There are 4 ways to turn a row about zero (a turn may also mirror it). The second row of each pair is the first, turned, with some noise. The first 36 pairs use one turn. New pairs use 2 turns, one after the other, and a turn may come again.
Known pairs, each followed by its turns in order:
-2.23 0.55 0.78 -0.38 -0.54 -0.90 5.36 -1.85
-3.57 3.18 -0.12 1.36 -0.21 1.43 1.91 -2.58 | K_189

-0.88 0.91 -1.08 -1.01 0.35 -0.52 0.24 2.60
-0.11 0.55 -0.87 -1.44 -0.44 1.04 -1.16 2.21 | K_231

-0.98 2.67 -0.68 -0.41 1.15 -0.73 2.05 1.64
1.52 1.03 -0.17 -1.01 -0.58 1.45 0.56 3.35 | K_231

-2.30 -1.76 -0.80 -1.56 0.43 1.23 -0.27 0.60
1.78 -1.96 0.12 -2.20 0.72 0.95 -1.09 0.26 | K_543

-3.95 -0.41 3.33 -0.69 0.95 -0.24 0.93 0.16
-3.57 2.70 -0.25 -0.99 -0.23 -2.00 1.74 1.36 | K_189

2.20 -0.96 0.15 -0.68 -3.10 0.57 -1.77 0.08
0.96 -1.68 -1.16 1.67 -2.64 -0.11 1.69 0.68 | K_543

5.33 0.88 2.72 2.37 2.12 2.14 -1.00 5.33
1.85 -5.49 -5.64 -2.26 0.75 0.64 2.28 1.45 | K_189

0.15 0.16 -1.12 -1.48 -0.03 0.08 0.04 1.44
0.44 -0.86 -0.12 1.79 0.89 -0.41 0.27 0.40 | K_189

-0.37 -0.99 0.40 -4.62 -3.46 0.58 -0.51 -2.69
1.26 -4.97 0.19 -1.76 0.62 -1.84 3.26 1.02 | K_836

-1.97 -0.12 2.53 0.24 -2.52 -0.30 -2.79 -0.72
-2.18 -1.84 1.53 -0.05 -1.16 -2.72 1.04 -2.34 | K_836

0.00 -0.35 0.14 1.41 2.03 -0.51 0.91 -0.49
-1.90 0.38 1.24 -0.72 0.94 -0.72 -0.28 0.14 | K_543

-0.53 -2.38 2.02 2.14 0.10 -2.54 -0.11 -0.28
2.18 0.01 -2.17 0.75 1.40 -2.40 -0.98 -1.62 | K_231

0.48 -0.21 0.23 -2.16 0.29 0.02 3.69 -0.36
-1.20 0.94 -1.32 3.20 -1.10 1.20 1.84 -0.84 | K_189

1.56 -1.89 -2.04 -2.08 1.19 1.70 -5.16 -4.14
-0.62 -0.16 -0.36 -4.11 -5.25 3.31 1.78 1.54 | K_543

1.04 -0.90 -1.24 0.23 1.14 -0.16 -0.46 -0.11
0.44 0.72 -0.21 -0.43 0.09 2.03 0.50 -0.08 | K_836

0.88 -0.09 -1.10 0.19 1.64 0.87 -2.45 -0.72
-0.63 0.37 1.37 -0.98 -1.58 2.06 0.63 0.63 | K_543

-0.59 0.28 0.14 -0.40 -1.39 -1.07 0.18 -5.36
0.74 2.25 3.79 1.42 2.06 -1.41 1.42 -2.26 | K_231

5.36 -3.35 4.14 2.58 -1.22 1.41 0.64 1.71
0.05 -5.62 -2.69 5.19 0.11 -0.96 -1.05 -1.39 | K_231

3.75 0.25 -0.16 -0.34 0.08 1.26 0.82 1.22
-1.09 -1.63 -0.57 3.27 -1.25 1.51 -0.02 1.06 | K_231

0.50 -1.01 -0.71 0.71 3.99 1.58 0.46 -1.38
1.99 0.63 1.32 -1.01 -1.33 1.33 3.45 1.17 | K_189

-1.47 -0.76 -0.88 -1.54 0.65 -0.97 1.11 2.12
0.00 1.01 -0.23 2.31 1.62 -1.33 1.14 0.59 | K_189

-3.44 -0.43 0.79 -1.19 -4.36 -2.19 -0.49 -1.26
-3.15 2.29 0.86 0.84 0.10 -2.60 -3.73 -1.09 | K_189

1.69 -2.10 1.41 -0.40 -0.25 -0.45 -0.46 5.36
0.13 -3.31 0.59 4.02 1.58 1.29 -0.31 2.69 | K_543

-2.67 -0.08 -1.94 -0.69 0.10 -1.17 -0.54 -2.03
-0.33 3.25 1.07 -1.85 1.06 -0.85 0.43 -0.43 | K_231

-0.35 0.16 0.28 1.12 0.00 4.09 -1.92 -4.85
0.19 1.58 1.24 -3.33 -5.39 -1.60 -0.70 -0.37 | K_543

-0.02 -5.36 -3.25 0.22 -0.01 -0.44 -4.40 -0.39
0.77 -0.44 3.75 -2.47 0.77 4.26 2.62 -3.54 | K_836

-2.47 1.28 0.83 0.59 -2.63 0.30 -1.83 -2.31
-0.38 -2.46 0.32 0.32 -2.72 -2.24 0.75 -1.90 | K_836

-1.58 0.43 -0.38 1.51 0.37 -0.90 2.09 -0.65
1.54 0.83 -0.08 -0.33 0.72 -1.67 1.39 1.35 | K_231

-1.03 -1.80 3.42 1.30 -1.32 0.73 -5.36 0.28
-3.16 -1.02 2.35 0.65 0.94 -1.73 1.89 -5.15 | K_836

-1.29 -0.15 -3.07 2.19 0.73 0.45 -1.08 0.38
1.89 -0.40 2.45 -1.20 1.95 -1.05 0.61 -0.86 | K_189

-2.49 0.57 -0.59 -0.30 2.88 -2.16 -4.15 -0.26
1.66 2.77 -0.98 -3.39 -1.89 0.34 -1.27 -2.75 | K_231

5.19 -3.86 -0.01 2.11 0.91 1.24 0.53 0.35
-2.63 -1.93 2.88 1.17 -1.34 -1.73 2.61 4.18 | K_543

1.41 -1.70 0.41 -1.29 -1.18 -0.66 4.28 0.80
0.61 -0.61 1.14 0.42 1.80 -0.08 -0.41 4.59 | K_836

4.28 1.03 4.46 -5.36 0.82 -1.43 -1.01 -1.13
-3.88 -1.17 -3.88 -1.09 3.81 -1.28 4.41 2.36 | K_836

-3.60 -0.94 4.15 1.67 3.09 0.54 1.66 -0.47
-2.14 0.12 0.86 -1.35 1.42 -1.86 -5.94 0.09 | K_543

-3.11 0.59 -0.81 -0.65 0.03 0.67 -1.43 0.22
1.39 0.26 0.42 -1.70 -1.37 -1.56 -0.15 -1.99 | K_836

New pairs. What belongs after each?
-1.68 -1.31 -1.81 -0.30 -0.37 -0.42 -1.89 -2.50
-0.75 0.16 1.78 2.80 -2.37 -0.67 -0.84 -0.49 | K_543 K_189

0.92 -0.42 0.65 -2.24 -5.36 -0.20 0.34 -5.36
1.77 1.48 1.28 4.40 1.61 1.47 -3.61 -4.49 | K_543 K_189

-0.07 -0.10 0.11 -0.74 0.73 -5.36 -5.36 -0.68
-5.09 1.62 3.31 3.73 -1.88 -1.65 0.42 -0.40 | K_836 K_189

1.45 -0.31 3.77 2.12 2.70 2.74 0.84 -2.22
1.87 2.29 -1.01 0.13 -3.23 1.22 1.21 -4.31 | K_231 K_189

-0.21 -1.72 -3.50 -0.02 0.30 -2.86 2.26 -1.62
-1.17 1.70 -2.93 -0.44 -2.38 -0.19 -3.14 0.03 | K_231 K_836

0.37 -5.36 0.28 0.91 -0.89 -0.14 -2.24 0.71
0.49 -5.73 -0.23 -0.77 -0.24 -1.25 -0.89 0.96 | K_543 K_543

2.66 1.20 0.21 -1.24 -0.27 0.10 0.71 -0.30
-0.08 -2.54 -0.52 0.05 -0.52 -1.97 0.70 -0.05 | K_231 K_231

-5.36 -1.93 2.73 -0.37 0.42 0.98 -1.52 -0.02
-0.98 3.26 -0.28 0.69 2.07 4.41 1.98 -2.26 | K_231 K_231

3.45 0.35 -3.02 -0.87 4.69 0.46 0.34 -1.56
-1.61 -4.84 -0.52 3.51 -1.29 0.41 1.85 1.44 | K_189 K_231

0.03 0.05 -1.90 -2.46 0.52 -1.27 -1.07 0.01
1.93 0.28 -1.44 -1.23 0.66 0.31 0.47 1.90 | K_836 K_543

-0.84 -1.50 0.19 -1.47 -3.13 0.47 -1.12 0.74
-0.26 -2.33 0.47 0.06 -1.13 -0.56 2.95 0.75 | K_543 K_543

2.51 0.87 -1.08 -0.77 -3.83 2.33 -0.29 0.80
-1.49 0.78 -0.83 -2.85 0.58 -4.33 0.03 0.09 | K_231 K_189

5.36 -1.43 0.48 -0.04 0.00 -0.07 0.70 -1.03
3.34 3.29 0.76 1.87 1.30 -0.01 -1.62 -1.40 | K_836 K_836

-1.75 5.36 2.05 0.92 -1.41 0.95 1.14 2.50
2.26 2.33 1.47 -1.02 3.33 -1.09 -4.56 1.51 | K_836 K_189

-0.01 -0.05 0.43 2.41 0.61 0.08 0.16 -0.30
-1.09 0.07 0.84 0.03 -1.29 -1.73 0.76 -0.25 | K_543 K_836

-0.15 0.71 -0.12 0.19 -1.51 -1.94 -0.80 2.04
-0.65 -0.38 -0.20 -0.76 -1.58 0.74 -2.25 -1.10 | K_231 K_231

-0.09 -0.80 -3.71 -1.28 -4.19 -2.04 -1.96 -0.48
1.45 -1.73 2.24 -0.52 3.86 -1.29 3.96 0.01 | K_836 K_836

2.59 1.11 1.59 -0.74 -0.87 -0.32 -4.32 -0.50
2.51 -2.29 -0.73 0.79 0.38 -3.50 -1.48 1.49 | K_189 K_189

-3.34 0.28 -0.56 1.73 -0.04 -0.86 3.57 0.03
1.39 -2.19 1.49 0.77 -0.60 -0.15 -4.41 0.47 | K_836 K_231

0.51 1.24 0.03 0.13 0.61 -5.07 1.70 -0.38
1.60 -3.40 -1.43 -1.35 1.50 3.23 -0.23 0.70 | K_231 K_189

-0.64 3.33 -1.39 -0.14 -0.10 1.52 -1.03 4.69
3.01 2.97 -0.94 -0.71 -0.28 -1.78 3.99 1.24 | K_189 K_189

-0.08 -0.31 0.56 0.25 -0.20 -0.01 -3.36 -2.52
-2.40 -0.37 3.09 -1.09 1.42 -0.66 -0.68 0.60 | K_543 K_231

0.67 -2.32 2.02 -0.64 -0.07 -1.01 -3.07 -0.39
1.13 -1.34 -1.08 1.62 2.14 -0.56 -3.06 0.63 | K_189 K_189

2.78 -0.49 1.24 -1.34 -0.33 -1.21 -2.97 1.05
-0.16 -2.39 0.56 -0.67 0.94 -2.35 1.19 -3.04 | K_543 K_189

4.72 0.38 -1.05 1.18 0.16 0.78 -5.36 0.09
-4.17 -2.78 -0.86 -0.94 -0.59 -2.14 0.81 -4.84 | K_543 K_189

-1.60 2.47 -3.38 0.21 2.89 0.01 1.47 -1.52
0.79 4.49 -1.87 -1.12 0.64 0.12 -1.48 2.13 | K_543 K_543

2.05 1.36 -0.12 1.38 -2.75 -2.70 -0.90 -4.11
-4.08 1.94 -0.60 3.35 -2.06 -0.82 -1.28 -1.14 | K_231 K_543

1.58 0.69 3.48 -0.33 0.65 -0.86 4.44 -0.13
-2.04 3.49 -0.18 -2.90 -2.33 0.91 -2.39 -0.62 | K_543 K_836

2.31 5.10 3.10 0.91 -0.46 -2.36 0.01 -0.92
0.12 1.63 3.46 0.18 4.24 -3.47 -0.70 -2.43 | K_836 K_189

0.71 -0.92 -2.10 -0.70 -2.25 1.06 1.66 0.34
-0.66 0.46 0.23 0.55 1.19 1.88 0.19 3.07 | K_543 K_836

-1.40 1.18 -2.19 0.71 -0.08 -0.93 0.94 3.36
-1.16 0.02 -0.57 -1.52 -0.95 1.69 -3.00 1.99 | K_231 K_231

-2.01 -0.14 2.23 -0.07 1.12 -2.52 -5.36 1.53
2.43 -1.83 2.61 -2.53 -4.62 0.39 -1.34 -1.17 | K_543 K_543

-5.36 0.75 -0.48 -4.06 5.36 -1.82 0.30 2.36
-2.70 0.01 -1.19 -2.37 -4.73 5.57 2.50 -3.72 | K_543 K_231

1.89 3.11 0.82 -0.89 1.26 4.33 1.21 0.41
4.84 0.07 1.81 -0.84 2.17 1.82 0.30 -0.56 | K_836 K_189

-3.86 1.24 -1.31 -0.32 4.41 1.48 -2.10 0.06
-2.59 -1.07 1.14 5.32 -1.40 1.49 -0.99 -0.65 | K_231 K_189

-1.39 -0.40 -0.60 -0.02 -0.71 1.58 0.20 5.36
-3.95 -1.34 0.50 -2.21 3.34 -0.14 0.77 -0.21 | K_189 K_543

0.24 2.03 2.84 -3.92 1.21 5.17 3.39 1.23
-2.27 4.00 -1.41 -2.38 -0.78 5.79 -1.60 1.50 | K_836 K_836

1.33 5.36 0.45 -0.61 2.58 -0.61 -0.52 0.22
0.16 0.39 -4.42 1.23 -1.79 -1.81 -2.60 -1.82 | K_543 K_836

-1.84 -0.55 -1.91 0.03 0.86 -5.36 -4.72 2.90
3.47 -0.94 -2.19 -1.00 3.64 2.37 0.42 5.66 | K_189 K_189

0.35 1.01 -0.27 0.44 -1.32 2.03 2.51 0.19
2.43 0.37 -0.19 2.40 -0.26 0.17 -1.25 0.28 | K_543 K_231

-2.47 3.80 -1.38 -2.29 -1.08 -1.86 -1.06 -0.10
-2.07 -0.73 -2.89 -0.64 3.05 -3.26 0.36 -0.80 | K_231 K_836

1.46 -0.99 -0.45 -0.32 5.09 1.84 0.99 4.80
-0.25 2.69 -6.48 -0.56 -0.87 0.23 -0.73 -2.02 | K_836 K_836

-1.15 1.62 0.09 -4.32 2.99 0.45 1.98 -0.78
1.18 -0.06 3.06 2.47 1.68 -2.67 -2.51 -1.65 | K_189 K_543

3.09 2.82 0.65 1.88 -2.00 0.39 1.82 1.93
-2.60 1.35 -0.14 3.06 -2.57 0.85 -2.32 0.93 | K_543 K_836

-0.12 1.39 0.53 0.39 -0.18 1.69 0.04 -2.99
-1.78 -0.05 0.05 1.22 0.94 1.18 -2.74 -0.03 | K_543 K_189

-0.49 -2.67 -0.11 1.46 -0.48 1.83 -1.83 -0.10
0.34 1.47 -1.81 1.42 -0.88 0.41 -2.68 0.24 | K_189 K_189

